All rows are made from the same 11 directions, up to rounding. Whole rows:
[[-15  14 -18 -11 -29  -7 -13   2 -37 -19  -3 -20 -12  17  -8  36 -19  16
  -21   8   9   3  26 -15]
 [  4  12 -21 -35  -3   3   6  -5  -7 -28  25  -7  12  13  26  14  -9 -24
   14 -38  15  20  -5   2]
 [-49  -9  42  16 -33 -22   6  39  -4  15  -7 -17 -15  -9   4  29  40  16
   24  17   3  11  25   5]
 [ 19 -21 -15  49  -5  31 -21 -34  -2   1   3   7  -9  10  -5   3 -18  20
  -44  38  -3 -34  14 -19]
 [  9   2 -30 -37   5 -24   7  -6 -30   2  17 -10   2 -26  16 -15 -26 -21
    2 -46  -7  -5 -31  10]
 [-11  10  10   1 -28 -22  16   9  45 -12  26   3  32   8  -6  37  11 -11
   12  -6  29  37   7 -11]
 [ -7  18 -26 -23  11  50  -7   1   5  -6  -1   5 -19   1  24  31   7 -18
   -3   2  44  42  37  23]
 [-17 -23  41  30   1   5  -8   4  29  12 -13   0   2  -6 -13  -7  31  21
   10  28  -8 -23  13  -4]
 [-19  19  -7 -28   8 -13 -22  18  26  -6  -8 -22  -3  -3  -8  -2  16 -12
   24  -2  34  -7  26  14]
 [-16  21  -7  27 -30   6 -41 -10 -29   0  -4  -1   2  46   9  45  -8  36
  -14  40  28 -13  19 -19]
 [ -4  -7 -16   0 -16  -7  -8 -23  38  -5  49  -2  35 -10  27  26   0 -20
    9 -22  41  -1  -6  -3]
 [ -6  -5 -18  22 -24 -45 -21 -12  31  -9  31 -32  15 -14   1   3  -8   0
   -4  -5  18 -57   6 -10]
 [ -9  -4  27  13 -10 -21  22   0  21  30  32  26  41 -17  38  14  21  -7
   32 -25   7  21 -48   9]
 [  5  82 -14   7  -8 -23  10  27 -25 -10 -28   1 -10  38  12  26 -11  25
   -1  12   0  21   1  13]
 [  9   7  -4 -51  31  12 -27   7 -10 -16   1   6  17  55   6 -39   9 -35
   55 -25  23   8 -19  -2]]

Rows cut short, each followed by the rest of it:
[ 15 -15 -47 -33   8   1 -18  -2 -21  13  14   0 -12  -4 -14 -25 -28 -45
  -8 -13] : [30 14 -4  0]
[ -4  -5  -4 -17   2 -57 -34  10 -27  40  -5  -4  13  -3 -28 -43 -15  -5
  20  -3] : [  6 -35 -42  -8]
[ 18   8 -19  -7  21  23  -4   2 -38  -5   2   5 -17  30  40 -27  -2 -19
  20 -18] : [ -4  -1 -16  14]
[ -5 -29  31  36  -4  19  17 -10 -13  17 -21   8 -17 -31 -11   7   4  39
 -35  27] : [-45 -13   5  -5]
[-18 -45  45   5  -2  -9  -9  -3   0  30 -23   7   8 -26 -56 -14   6  28
 -12  29] : [-26 -16  -5 -22]
[ -5  -5  32  27  16  20 -21  -6 -27  21 -26  13  -4  19  18 -16  18  37
  12  25] : [-23 -35 -16   2]
[ 14 -11  10   0  -3  54  23 -22   0 -76 -12 -13 -13  30 -15  26  -8  22
 -36   7] : [-42   7  48 -27]
[ -1 -34   4  12   3   6  23   8  37   7  29  -2  -6 -31  23 -16  25 -38
  18 -21] : [ 6  8  3 16]
[ -9 -10 -27  13  16   6 -18  18 -34  61 -20  -5 -58 -51  14 -29   1 -10
 -13  18] : [ 11 -19   9  39]
[ 25  -5 -16  -3  23 -17  -2 -40  58 -19  26 -13  35 -37   5 -27 -14  -7
  -5 -34] : [ -8 -59 -22   3]
[-20 -47  16 -48  -7  -6 -27 -10 -46  -9  14 -13  17  16  -9 -14  -3  -8
  27 -27] : [ -6 -16 -19 -28]
[ 10  -7  23   9  -6 -22  16 -13 -31  -9  -2   1  16   5   0 -11 -14  29
  -5 -14] : [-56 -28 -39 -18]
[  4 -39   4  20  -8  32  11 -31  50 -20  29   1  13 -21  -2  22   5  -6
 -25   3] : [  5   0  24 -14]
[  1 -33  24  35 -15   4  15  -5 -10  31  20  29  13  -1  14   3   8   0
   2   6] : [-10  17 -30 -10]
[-13 -15  20  21  -9 -17 -35   2  49  17  25   8  38  30  -3  -7  29 -14
  42  16] : [ 48 -14  -7 -14]
[-30   8   7 -21  16 -10 -17  14 -11  20 -23 -24 -21 -41  15  -8  19  14
  17  -7] : [  0 -34   9  32]
[ -9 -36  20  25 -15   2 -18 -13  -8 -22  17 -20   4  24  15  -8  14  11
  14   2] : [-16 -51   6 -23]
[-29 -12  23 -11  -4  38  -9  -3  -3 -22  -5 -13  -7   6  20  32  26  16
  11   3] : [ 5  2 35  1]
[-14  15   0 -13 -10   4 -39 -34  -7  -3   8   7  41  21   7  41 -13  31
  -3   7] : [ 29 -14 -10 -18]
[ 15   4 -15   6  17 -10  18  17  49  36   6  20  -2 -35 -12 -25   6 -40
   4   0] : [26 32 -8 25]
[  2  23  -1 -26  24  28  -9 -17  25 -37   8  -6  20  20  38   7  15  -3
  29 -27] : [ 14 -10   4  12]
[  6 -24  12   4 -20 -39   2 -21 -25   9  31   8  41   4   5  -8 -20   6
   6 -25] : [-23 -21 -59 -28]
[  1  21  16  21 -11  -5  38   8  39 -42 -13 -18  -8  -9 -14  25   8  23
 -22   8] : [-31   2  36   0]
[-13 -44  19 -12   1  22  -6  -1  12   0  11   1   4  -1  -9  -6  20 -18
  16  -1] : [10 10 12 -9]
[  4  -3 -29 -29  16   7 -26  -4 -30  35  -1  15  -4  -7  -2 -17 -18 -22
   0  -3] : [ 29  12 -19   8]
[-18  21  -7   8 -30 -24  20  37  17 -29  -7 -36 -32  -4 -18  27   8  -1
 -11  11] : [ 4 15 56  3]
[ -5  11  14 -23  11 -21  39  -1  12 -18  -1 -20   4 -53  20   0   5  10
   5 -46] : [-43 -15 -15  23]
[ -3  19 -31  -9 -24 -36 -19  19 -66   8   0 -14 -18  29  -1  -2 -28  -4
  -1   0] : [  9  -3 -10  -9]
[ -7   1  39  22 -15 -40  32  19  -6 -18  -6 -21  -1  -2   5  -9  15  25
  14 -12] : [-57 -29 -12  -5]
[ 34  12   4  16  38  46  24 -18  35 -36  -6  10  -2  11  28 -20  11   1
   0 -10] : [-30 -10   2  15]
[  1   6 -23   2  29  35 -57  -9  -5  11 -28  -8 -27  13  -4 -23   1   8
  -6  36] : [ 29 -43  30  11]
[-29  13   8 -28  -3  10   3   1   0 -12  10 -12   7 -14  43  36  20   3
  24 -27] : [16 12  9 19]
[ -8  18  -8  29 -41 -55  18 -19  40  -9  38 -19  34 -39  14  48 -14  21
 -23 -16] : [  3 -26  -8  -6]
[ -5  28 -14 -45  -1 -17  -4 -16  30 -14   2  -2  35 -19 -28  32 -21   5
 -14 -14] : [24 18  2 -5]
[ 14  -9  -3  29  -5 -36  -6  23  11  10   6  -5  -6  23 -20 -44   4 -22
  17  12] : [  1 -19  -9 -10]
[ 11  26  -5  32 -23  -2   7  12   3 -11 -13  10  -7  40 -31  25 -12  14
 -28  41] : [  5  29  24 -20]
[ -7  -1  -3   7 -15 -30 -26 -17 -19  28  10   5  25  -5  -2   8 -18  19
  -6   5] : [ 10 -26 -31 -13]
[-11  -6 -20   3 -32 -31   2  13  22 -44  38 -48  -7   7  14  10   6 -27
  14 -24] : [ 17 -22  33  -7]
[-23  -5  12 -34  -9 -18 -31 -24  29 -36   1 -31  34  -3 -36  21  -5  25
  -2  -4] : [  8 -40  21 -27]
[-18  -8   3  52 -35   6 -35  -2 -20  10  29   1   4  51  49  27  19   8
  21  25] : [ 36 -19   5 -13]
[  2   9 -28 -15 -18 -43  -5  19 -46  15   4  -8 -10   6 -14 -11 -28 -16
  -3  -9] : [  5   8 -18  -7]
[ 15   0  -5  23  -1  26  33  31 -29   5  -1  16 -39  25  27 -11  12 -27
   8   3] : [-10  48   4  14]
[  2  14  -6 -17 -11 -43   4  45  17 -27 -11 -25 -13  35 -55 -26   1 -29
  17   5] : [  8  16  27 -15]
[-26  31 -11 -23  -2 -28 -18  18 -11  33  -8  -7  -2 -25  13  15   4   3
  15  -5] : [33  3 -5 26]
[ -3  -3  26 -22   3 -12  -3   0 -16  19  -7  25  32  15 -20  -5  -2   7
  17  -3] : [ -6  21 -38 -15]
[-24   9  50 -22  11  -7   6  15 -27   1 -34  -1   5   3   1  -2  22  36
  28  -6] : [-39  -6 -16   5]
[ -7  62   5 -20  12 -15  16  41  -1 -20 -28 -13 -15  22  17   1  20   3
  34 -12] : [-3 18 11 28]
[ 10  -7  20  18   7 -22 -10  22  -7  28   2  21  13  43   0 -47  17 -18
  46   6] : [  2  -3 -40  -6]
[ 17  25 -21  28 -23  -3   2  12  -1  -9 -10   9 -13  40 -36  19 -22   3
 -34  40] : [ 13  32  26 -20]
[ 11  -9   7 -10  26  48 -20 -21  -3 -10 -19  15   3  25 -10 -11   0  10
  -4  16] : [-3 -4  7 -9]
[-10  27  -8 -39  11 -18 -27   6  33  -9   3 -10  26  13  -8  -1   8 -15
  33 -13] : [42 -2  3  5]
[ -8  -6  18   8 -27 -23  26  23 -20 -25  19 -15  -1  27  22   5  14  -8
  27 -23] : [-22   8  -6 -10]
[ 29  34 -23 -39  24   3  15  -5   2 -18 -10  14  12   9 -16  -9 -26 -14
  -8 -20] : [ -3  31 -16   3]
[ 16 -68   9   8   9  38  -5 -21   6  11  23  24   9   8 -13 -30   3 -30
   0   4] : [  1   9 -11 -22]
[  2  -6   0  54 -16  16  13   2  17  29   4  21 -14 -14   5  23   6   5
 -27  36] : [12 23 14  5]
[ 35  32 -48   2  17  37  28 -12   1 -31   5   0 -27  -4  35   8 -21 -17
 -30 -18] : [-5 18 16 24]
[ -4  -3  20 -16   4  -1 -28   7 -19   7  -5  18  24  57 -12 -16   9  -5
  38   8] : [ 16  11 -23 -20]
[  7 -51  -8 -25  17  43 -22 -34  39 -22  20  -3  14  -5 -22 -13   0 -29
  -5  -6] : [ 23  -8  23 -18]
[  8  12  13 -12  14  19  13   0 -40  23 -16  37   7  13  12   1  -5  10
   5  -2] : [-16  38 -37   5]
[-40 -30  18 -14 -18 -23 -19  19 -46  14 -16 -33 -28 -24 -15  -4   8  17
   4   5] : [-16 -31  16  -4]
[-17  20 -10  27 -32 -26 -13 -19  14   8   5 -12  12 -29  -5  54 -17  41
 -40  23] : [ 15 -24  15  -6]
[  3  -6   4 -21   8  41   3  -7 -48  10  12  35  10  33  44   9   4 -14
  24 -19] : [  8  47 -32   2]
[ -3  22 -17 -35  20  29 -38 -15 -18  12  -7  19  15  24  14  11  -6   0
  12   2] : [41 14 -9  6]
[ -3  21 -23 -36   3  22 -21 -22   3   5 -15  17  14  -8 -36  40 -29  12
 -38  19] : [36 36 16 -8]
[  3 -37  29   9  15   9 -15  14 -10  27  -4  21   3  31  -9 -50  23 -18
  38  12] : [ -3  -1 -24  -9]
[ 10  38 -34  13  -3 -12 -28   8 -17 -15 -15 -20 -22  37  -4  -5 -17   9
 -10  22] : [ 13 -29  22  -2]
[-33 -27   2 -42  -5  -1 -25   8 -42  32   8  -2  -2 -14  11   3   7 -16
  26 -16] : [ 27  14 -10   5]
[ -7   2  39   8   2 -10 -11 -12   3  -3  -9   5  32  19  -1  -1  11  35
  18   5] : [-21 -30 -23 -15]
[-19 -41  50 -17  -1 -12   2  18  10  13 -19   7  12  -1 -61 -21  19   1
  16  15] : [-16  16  -1 -23]
[  0  28  -5  27 -22 -16   3  -8 -29 -20  10 -14   2  20  43  27  -9  30
  -5  -7] : [-18 -30 -10  -3]
[-14  -5  16  25   4   3  10  17  40  24   7   3  -7 -27  25   0  37 -11
  21   5] : [17  4  9 27]
[ -8   6  -6 -15  -4 -42  -4  10  -3  25   9  -4  11 -22   0 -11  -4 -12
  16 -18] : [ 12  -6 -26   8]
[ -7 -19   9   4 -31 -13   5  11 -40   2  18   5   4  31   2   9  -4  -8
  10  -3] : [ -3  23 -14 -23]
[ 14  18  -1 -32   7 -15  -9  10 -10 -20 -11   6  19  53 -35 -21 -13 -11
  19  -4] : [  2  17 -14 -22]
[ -8  37 -15 -59   7 -46 -10   7  21 -17  -7 -23  23 -14 -30   0 -15  -5
  12 -28] : [17 -5 -3  4]
